There are 4 ways to turn a row about zero (a turn may also mirror it). The second row of each pair is the first, turned, with some noise. The first 36 pairs use one turn. New pairs use 3 turns, one after the other, and a turn may come again.
In the rows, zero is written as 128.
Some pairs, each with its turns in order after it:
[ 86  99 138 120 119 111 146 172]
[111 161  90 139 107 120 170 122]	(2)

[163 121 164  89 101 156 101 122]
[110 139 113 177  96 146 137 171]	(3)

[119 131 127 125 125  99 193 180]
[113 156 180 151  90 169 147 119]	(0)

[120 124 137 156 100 183 106 141]
[128 165 119  97 184 131 128 132]	(0)

[ 67 161  77 109 125 128 115 165]
[ 96 156 156 136 158  81 191 138]	(2)

[124 102 163 164 146 136 110 113]
[146 135 170 167 123 107 115 121]	(1)

[116 164 133 171  79 146 101 109]
[133 160 120 123 166  83 141 177]	(3)

[108  66 157 140 137 186 132 106]
[118 132  73 183 155 147  94 109]	(2)

[126 118 164 132 125 140 149 103]
[133 122 110 157 105 136  98 130]	(2)

[127  91 108 163 173 139  88 106]
[167 170 166 166  97 147 132 132]	(1)

[107 131 153 120 148  95 136  96]
[138 108 107 140  97 113 164 118]	(0)

[214 174 138 143  99 149 154 158]
[114 174  95 120 142 183 200 153]	(3)

[138 136  97 201 110 129 108 157]
[125 151 168  87 155  97 176 142]	(3)

[116 122 152 123 117 104  60 103]
[ 81 158 159 163 130 154 104 112]	(1)

[152  86 137 119 157 159 123  79]
[140 116 125 158 153 179  84  95]	(2)

[138  84 118 120 133  87 201 110]
[138 117 144  93 144 108 208 111]	(1)

[110 129 162 185 124 162 110 145]
[163 160 121 103 176 133 151 105]	(0)

[141 158 130 155 126 171 105 143]
[ 94 163 133 102 137 124 136 164]	(3)

[147 138 145 158 130 135 135 124]
[148 126 117 120 126 129 104 145]	(2)

[104 192 103 102 141 132 113 135]
[130 116 181 141 146  99 164 153]	(2)

[112 160 144  60 106 156 188  92]
[125 124  52 120 194 101 145  96]	(1)

[115 147 136 132 170 160 222  77]
[154  86  60  64 149 172  88 132]	(3)

[157 140 113 131 141 162 117 135]
[140 140 101 144  97 124 117 146]	(1)

[157  71 140 167 122 146 159 128]
[151 111 156 152 117  84 172 157]	(1)

[156 106 232 112 167 153 173 150]
[ 84 139 141  87 109 125 172  24]	(0)

[130 126 143 129  78 142 180 137]
[175 145  88 115 105 129 159 143]	(3)

[134 201 142 154 126  79 140 180]
[171 135 127 174 117 206 125  93]	(0)

[124  74 144  79 126 128 126 132]
[104 170 138 126 161 109 151 154]	(1)

[175  86 164 108 123 137 113 121]
[106  97 127 166  93 149 156 158]	(3)

[165  95 126 194 144 174  96 121]
[158 127  80 104 186 139  74 124]	(2)

[164 170 142 164 120 120 130 123]
[157 151 102 147 130 138 107  91]	(0)

[147 157  94 129 167 120 174  70]
[150 157 202 141 122 146  84 143]	(2)

[132  64 172 141 155  95 172 136]
[137 138 170  92  67 109 167  91]	(0)

[155 113 133 187 108 157  73 123]
[ 96 126 166 121 138  96 169 193]	(3)

[161 189 139 116 147 136 144 138]
[110 123 116 170 135 149 104  79]	(0)

[131  85 116 152 134 120 122 108]
[137 136 162 152 119 135 157 132]	(1)

New pairs. What belongs after each?
[119 146 120 152 146 137 181 168]
[118 128  81 141 128 117  78 152]	(1) (3) (2)

[ 90 150 117 147 100 147 182 225]
[168 130 145 168 207  99  62  91]	(3) (3) (0)

[187 159 157 128 118  93 135 127]
[143 155 130  94 116  99 118  67]	(2) (1) (3)

[135 143 151 156 168 144 177 111]
[136  84 120 135 183 128 153 101]	(1) (1) (1)

[ 62 145  89 145  80 132 119 106]
[128 139  59 127 177 117 131  83]	(0) (3) (1)

[148 105  98 126 122 163  69 126]
[ 97 119 149  66 114 101 147 139]	(0) (0) (0)

[108 126 107 113 149  83 135 145]
[143 137 138 126 123 104  77 129]	(3) (1) (2)

[ 87 144 151 119  83 109 140 113]
[ 96 122 171 103 122 121  93 146]	(0) (1) (0)

[124 106 130 123 183  80 167 146]
[133 103 130 162 171 187 150 142]	(1) (0) (1)

[ 80 180 155 148 132  53 141 136]
[ 65  47 158 118 112 136 105 138]	(3) (3) (3)

[ 84 144 122 146 164 149 110 128]
[173 161 129 131 153 119 151 116]	(2) (3) (1)

[ 97 101  98  87 154 120 144 144]
[173 131 110 132 102 144 168 107]	(0) (1) (2)

[ 61  96 139 109 138  60 125 175]
[157 171  85 110  40 114 163 132]	(2) (3) (1)

[ 97 156 128 149 119 105 130 153]
[124  99 150 147 112 148 152 147]	(3) (0) (1)

[131 116 147 158 121 137 115  95]
[145 106 130 127 111 143 127  88]	(1) (3) (3)

[143  73 166 115 105 125 184 111]
[ 72 128 122 114 139 136  57 120]	(3) (0) (1)

[134 110 126  84 143 137 106 114]
[112 116 139  88 149 126 142 145]	(1) (0) (3)

[ 91 192 108 156 170  82  92 113]
[123 125  78 150  66 114 181 166]	(2) (1) (0)

[149 160 148 118 113 157 111  53]
[143 125  61  69 131 146 138 137]	(0) (0) (2)

[141 148 154 111  84 149 138 146]
[112 132 127  78 150 120  99 133]	(3) (2) (1)

[156 119 134 159 108 137 117 127]
[146 150 138 129 150 116 102 145]	(0) (1) (3)

[117 102 186 109 161 100 109 160]
[140 123 131 167 184  78 107 122]	(3) (2) (3)

[129 131 136 154 152 160 107 102]
[138 106 138 154 121 111 170 138]	(0) (0) (3)

[141 135 142 169 150 156 115 153]
[ 80 122 137 139 141 128 129  91]	(2) (2) (0)

[139 146 151 146 120  89 149 146]
[ 82 146 127 133 103 134 151 129]	(1) (0) (2)

[ 80 166 132 133 134 136  85 141]
[107 158 103 108 154 170  99 141]	(3) (0) (2)

[160 101  71 159 156 150 187 136]
[169 104 164 197 107 165 121 149]	(3) (1) (0)

[194 160 138 194 113 120 109  76]
[167  55 127 114  87 168  88 162]	(2) (2) (3)

[166 121 173 122 102 107 194 160]
[ 93 200 126  95 104 161 144 149]	(1) (0) (0)

[169 174 137  75  76 102 107 164]
[197 133 117 175 151 106  90  78]	(3) (0) (0)

[116 170 118  27 143 145 161  89]
[171 194 121 104 205 159  84 152]	(3) (1) (0)

[157 135 170  91 123 133 152 117]
[116  85 149 128 112 113 146 163]	(1) (0) (1)

[109 119 141 101 100 122 139 120]
[142 146 105 132  99 133 108 123]	(1) (0) (2)

[108 136 110 191 121 159 122 108]
[141 115 146 141  85 186 106 132]	(2) (2) (2)

[105 110 132 149 175 150 138 118]
[131 117 149 159 158 127 114 167]	(1) (0) (3)

[144 137 177 172 118 102 106 154]
[115  95 188 112 124 148 153 119]	(1) (3) (1)

[144 123 161 114  60 154 138 131]
[ 84 157 142 145 145 111 163  84]	(1) (3) (1)

[125 141  86  95 147 106 149  75]
[123 123 148 114 176  72 135  98]	(1) (0) (3)

[200 121 156 136 154 161 125 102]
[ 51 136 119 106 163 151 123 111]	(1) (2) (1)

[116 148 166  69  87 137  86 177]
[183 131 169 166 170 111 180  98]	(0) (2) (0)

[ 77 129 135 137 185 174 153 143]
[156 173  94 131 151 147  65 112]	(0) (2) (0)

[134 134  72  98 138 132 174 136]
[ 91 160 168 117 130 153 152 158]	(1) (1) (2)

